The rows of a group lie close to one hidden flat surface of 9 dimensions, which passes through zero. Surfaces can cross.
(in the rows, 128 means zero)
Some rows, each with its group after it:
[161 140 142 123 101 148  97 129 164 139 128 145 132 144 110 133 120 107
 129]  q962
[106 117 145 111 137  94 154 156 137 158 107 125 103 151 128 157  89 160
 122]  q962
[143 118  94 136  96 150 131 148 123  97  88 174 147 123 122 131 141  94
 113]  q754
[166 124 207  94 137  89   4  93 205  99 155 117  93 154 138 165 200 110
 118]  q754
[149 128 130 135 164 112 155 102 157 120 130 133 106 132 151 128  91 116
 129]  q289
[167 118 152 130 129  90  51 114 162  57 126  97 104 147 143  89 145 148
 102]  q830
[121 110 157  89 143  92  68 128 161  85  92 118 155 177 174 136 126  47
 126]  q962
[132  95 148 176 118 169 161 188  69 136  93 189 118  89  95  86 178 110
 133]  q962
[157 123 168 111 146  80 168 144 136 198  97  58   8 119  96  62 126  92
 161]  q754
[125 123 122 155 159 112 125 133 135 107 142 117 121 163 171 143 142 103
 136]  q289
[186 126 151 105 122 128  94 123 140 136 106 160  71 162 126 124  53 132
 128]  q661
[119 136 136 126  81 132 143 185 135 183  95 151 111 123  91 118 145 135
 138]  q962
[101 120  94 136 101  69 141 175  93  99  89  88 105 102 125 107 149 174
 112]  q289
[136 141 140 150 132 126 107 132 120 131 138 129 112 130 131 103 114 114
 145]  q289
[110  89 121  90 140 115 147 134  93 107  93 110 127 128 129 128 169 141
 110]  q289
[114 156 128 156 135 121  70 124 158 111 166 150 177 158 165 200  95 110
 131]  q754
[143 106 122 114 153 176 149  88  94 118 158 104 145 134 117 101 145 155
 118]  q289
[112 142 103 156 156  99 135 115 113  89 136 116 143 117 161 119  86 125
 131]  q661
[ 96 131  89 150 155 108 151 120 126  93 146 123 157 130 170 152 110 157
 119]  q830
[ 86 132 148 107  92 127 141 177 122 211 102 142 114 151 116 123 181 119
 154]  q661
[160 117 153 158 138 136  92 155 147 114 117 142 120 189 145 133  97  96
 124]  q830
[144 155 130 140 128 137 117 143  32 172 124 117  63 127 126  96 121  42
 188]  q962
[131 115 122 187 125 149 154 153 125 113 135 174 123 104 119 160 143 171
 107]  q962
[137 148 130 133 120 111 101 131 142 146 123 148  89 137 149 142 116  99
 148]  q754
[134 128 130 150 158 122 121 124 132 100 132 148 139 137 150 161  87  96
 127]  q754
[136 149  95 186 120 113  85 157 108  84 134 151 122 140 174 170 153  69
 142]  q962
[ 82 129 104 147 152 102 154 123 122 110 156  98 139 120 165 157 182 169
 125]  q661
[ 94 133  69 121 117  67 182 163 102 142 105  44  96 170 160  82 109 186
 133]  q661
[ 90 161 121 124 128  98 103  86 112 128 174 108 108  55 143 142 241 142
 156]  q661
[146  94 123  93 156 149 142  84  69  87 118 132 134 122 129 113  83 126
 108]  q754
[132 143 153 104 103 156  80 117 107 166 131 200 127 131 121 130 107 135
 143]  q754
[135 112 170  65 114 148 100 116  86 149 101 137 121 107  97  80 166  65
 145]  q830
[154 114  71 144 105 137 189 161 104 115  62 158  96 119 128  99 109  53
 135]  q754
[120 136 143 162 110 104 142 176 152 168 120  96 101 132 107  86 128 135
 141]  q830
[128 156  88 155 118  86 120 137 130 106 125  81 120 128 144 103  94 116
 138]  q289
[108 110 123 146  96  59 107 202  95 116  81 105  55 130 145 105 198 151
 132]  q289
[138 137 115  94  90 140 114 124 116 146 112 120 127 132 102 125 142 114
 131]  q830
[ 49 177  60 129  95 108 115 133  92 130 129 167 180 124 186 155 121 122
 156]  q661
[ 99 145 123  56  85 137 100 129  66 190 118  57 152 160  99  66 137 120
 150]  q754
[142 154  58 135 103 139 188 152 137 181 132  95 102 167 123 186  74 145
 140]  q830
[114 135 120 160 136 122 177 158 133 168 121 128 111 141 131 130  91 145
 139]  q830
[142 157 116 115  98 134 135 118 161 147 117 146 125 100 103 125  82 140
 124]  q289
[ 95 120 110 141 155 125 167 123  90 105 127 132 162 108 147 101 101 140
 124]  q661
[134 139  77  89 117 129 145 137  85 166 101 118 120 196 156 154  60  65
 155]  q830
[129 104 210 165 200 130  87 120  63 105 153 170 111 102 142  88 106 147
 135]  q289
[109  81 116 108 117 174 198 155 110 144 109  87 174 143  82 106 174 167
 101]  q661
[155 152 151 178 108 129 116 161 207 162 139 161 105 145 117 177  99 143
 126]  q661
[177  82 118  23 135 145  94  55  85  63 101  92 125 141 124  69 148 116
  93]  q962
[179  97 135 124  68 196 110 170 128 129 105 135 165 162  60  90 176 130
  97]  q830
[ 90  89 195 100 196  94 147 126 133 121 102 131 143 137 155  97 103 110
 122]  q962

New rows, each followed by its group:
[160 118  99 111  82 142 129 154 111 136 100 124 107 152  98 162 133 153
 111]  q962
[112 129 128 119 121 128 145 128 109 163 134 113 123 122 115 103 127 162
 139]  q754
[127 141 135 126 112  97  94 129 151 117 122 113 105 120 134  93 134 147
 128]  q830
[100 109 125 121 164 136 128 125  89 104 146  90 189 158 143 139 157 100
 130]  q289
[ 97 155  97  91  96  99 118 123 111 172 134  86  86 153 154 103 183 160
 160]  q754
[140 138 173  89 111 151  74 109 121 166 133 171 117 128 107 120 112 132
 141]  q754
[107 124 126 144 128 124 104 135 126 122 115 198 119 136 180 145 169 109
 142]  q754
[164 106 113 120 104 127 161 142 132 123  82 120  80 109  96  95 158 106
 119]  q754
[131 127 121  81 134 133 105  91 103 126 137 116 114 140 141 121 138 163
 124]  q754
[107 117 202 153 164 191 151 145 145 212 153 175 166 160 115 131 163  67
 168]  q289
[ 89 162  99 166 117  92 130 144 146 120 163  61 149 114 144 140 186 105
 144]  q661
[165 161 166  81  91 135  39  87 136 163 136 189  58  90 113 137 156  97
 155]  q661
[138 144 123 133 111 131 115 134 137 130 120 151 124 132 125 133  93 126
 132]  q661
[ 65 167 145 148 140 115 171 162 122 214 126 147 132  98 131 154 114  60
 180]  q830
[152 115  96 102 133 121 119  79 131  98 143 116  90 130 153 143 162 188
 107]  q754
[151 141 126 114 123  90 110 127 138 127 110 113  70 147 148  98  82 144
 136]  q830
[160 153 104 143  73 143 106 147 149 139 134 158 111 123 109 168 138 153
 122]  q962
[109 126 183 190 149 123 161 182 180 181 134 147 115 136 115 143 137 136
 143]  q661
[ 96  98 155 136 167 136 164 151 140 152 125 141 163 154 155 155 165  81
 138]  q289
[148 128 135 126 116 144 125 116 127 121 126 130 127 100 100 112 133 124
 125]  q661
[136 122 145 111 113 137 102 123 106 127 121 138 127 109 108 124 128 151
 124]  q289
[ 88 165 146 158 115 116  82 151  61 113 135 115 193  69  95  80  58 142
 134]  q289
[119 142 158 161 113 124 138 173 157 179 108 149 111 118 105 113 133  83
 152]  q754
[ 89 116 177 161 218 104 198 124 113 153 140 154 106  96 154 138  85 121
 152]  q830
[105 114 110 109 113 127 166 140 104 146 118  75 124 114 105  75 181 164
 125]  q754
[116 162  90 148 137 140 135 126 104 121 155  93 196 153 136 166  35 122
 126]  q754
[110 131 118 152 133 131 148 139 130 125 126 161 146 130 151 139  84 151
 124]  q661
[125 109 173 137 128 157 122 155 115 142 112 171 147 126 110  99 143 100
 132]  q830
[141 127 126 128 147 141 122  68 157  89 164 145 143 101 137 132 128 178
 104]  q962
[ 79 152 125 141 124  92  78 117 136  84 131 172 171 108 189 135 134 122
 134]  q830
[139 144 141 153 124 107  65 141 163 108 122 181 114 159 171 134  81 128
 134]  q830
[104 130 120 123  99 106 108 162 125 123  91 131 140 133 137 110 164  95
 136]  q962
[ 95 135 144 124 142 130 128 119  78 132 125 185 138  72 141  89 115 106
 157]  q661
[155 116  68 125 174 135 199  94  61  99 117 139  98 132 163 129  18 121
 126]  q754
[137 113 155 142 163 111 122 121 138 113 140 120 102 122 137 123 119 136
 122]  q830
[179 131  48  80  81 170 104  81 101  75 130 126 156 139 112 163  92 173
  88]  q754
[124 127 124 105 125 106  92  99 115 129 121 219  51 137 204 132 193 143
 151]  q754
[124 140  70 124 140  97 120  99 116 111 137 144  68 163 215 160 138 139
 152]  q754
[121 148 136 115  98 117 100 135 143 173 128 139  84 142 139 123 160 130
 154]  q754
[108 106 188 140 189 104 151 108 119 126 125 176  89  81 143  81 103 178
 129]  q830
[125 167  55  79  46 121 117 131 122 157 106  61 120 143 105 118 147 111
 142]  q830
[170  98 143 167 185 154 142  80 162  53 174 135 148  95 115 175 126 168
  81]  q661
[ 81 118 161  94 105 134 137 188 101 215  79 151 137 172 122 103 152  69
 161]  q661
[136 132 122 144 142 144 129 124 122 112 131 148 157 126 129 151  75 117
 119]  q754
[153 146 118 184  92 145 137 194 113 178 125 164  80 139 105 189 115 128
 142]  q962
[153 123 116 127 144 137 144 105 142 128 145 124 105 139 130 177 102 141
 122]  q830
[131  82 166 113 187 165 115 103  64 107 156 117 145 159 143 114 174 115
 130]  q289
[113 128 118 139 147 118 152 127 121 128 143 101 141 134 137 125 121 148
 130]  q754
[ 67 139  72 162  85 114 149 184 128 130 110 137 173 142 159 126 194 112
 144]  q754
[114 139 107 133 113 115 143 145 129 143 129  99 125 127 127 125 132 123
 137]  q830
[172 138  78 144 110 141 143 126 160  73 135  66 180 130  88 170  75 124
  85]  q754
[156 145 162 146 135 153 122 151 155 189 134 183  96 155 114 202  87  66
 154]  q830
[ 98 117 201 196 190 105 106 155 130 116 149 208 120 107 161 167 114 145
 134]  q289
[194 123 140 113 102 154 112 134 147 129  96 150 106 153  97 108  45 121
 109]  q661
[146 111 162 164 156 128 145 159 165 123 127 110 132 164 118 139 106 104
 123]  q661
[101 122 172 106 168 104 101 134  87 151 101 184 105 150 185 115  92  68
 162]  q661
[150 123 109 103 112 158 133 110 186 142 135 145 125 161 133 189 158 124
 121]  q289
[128 126 169 141 155 116 110 125 136 121 124 179 110 116 143 140 122 118
 134]  q962
[104 103 155 112 127 165 165 141 102 169 127 145 147 111  93 102 162 144
 128]  q289
[125 141 100  97 119 124  89 115  99 108 130  81 166 166 140 138 103  94
 130]  q754
[115  92 112  66 158 125 151  85  47 109 115 138 111 120 157  88 114 170
 118]  q661
[132 114 134 119 125 129 117 140 120 121 108 119 133 154 128 118 133  85
 128]  q962
[160 103 161 100 158 108 111 115 135  93 119  74 115 129 111 116 131  81
 110]  q754
[114 100 130 153 134 124 115 156 115  74 106 115 173 165 152  73 136 126
 112]  q830
[125  77 106 130 144 137 184 152  62 106  58 216  91 107 168  75 147  68
 140]  q754
[ 96 159 181 163  93 119  42 175 190 153 127 201 157 142 146 160 197  77
 151]  q754
[167 152  97  77  72 128  79 104 108 120 103 106 106 133 110  94 107  88
 130]  q661
[109 169 141  89 134 102 132 100 126 196 144 101  77  79 108 165 146  62
 172]  q830
[117 127 123 111 154  91 129 102 123 133 146  94  79 148 170 124 150 153
 140]  q754
[124 138 108 107 142 116 119  63  75  86 150 142 107  50 144  95 131 163
 129]  q661
[ 72 102 176 124 169 141 107 115  96 104 144 138 209 126 145 118 163 145
 119]  q754
[165 120  85 121 113 134 118 116 143  66 119  88 152 133 113 147 120 112
  93]  q754
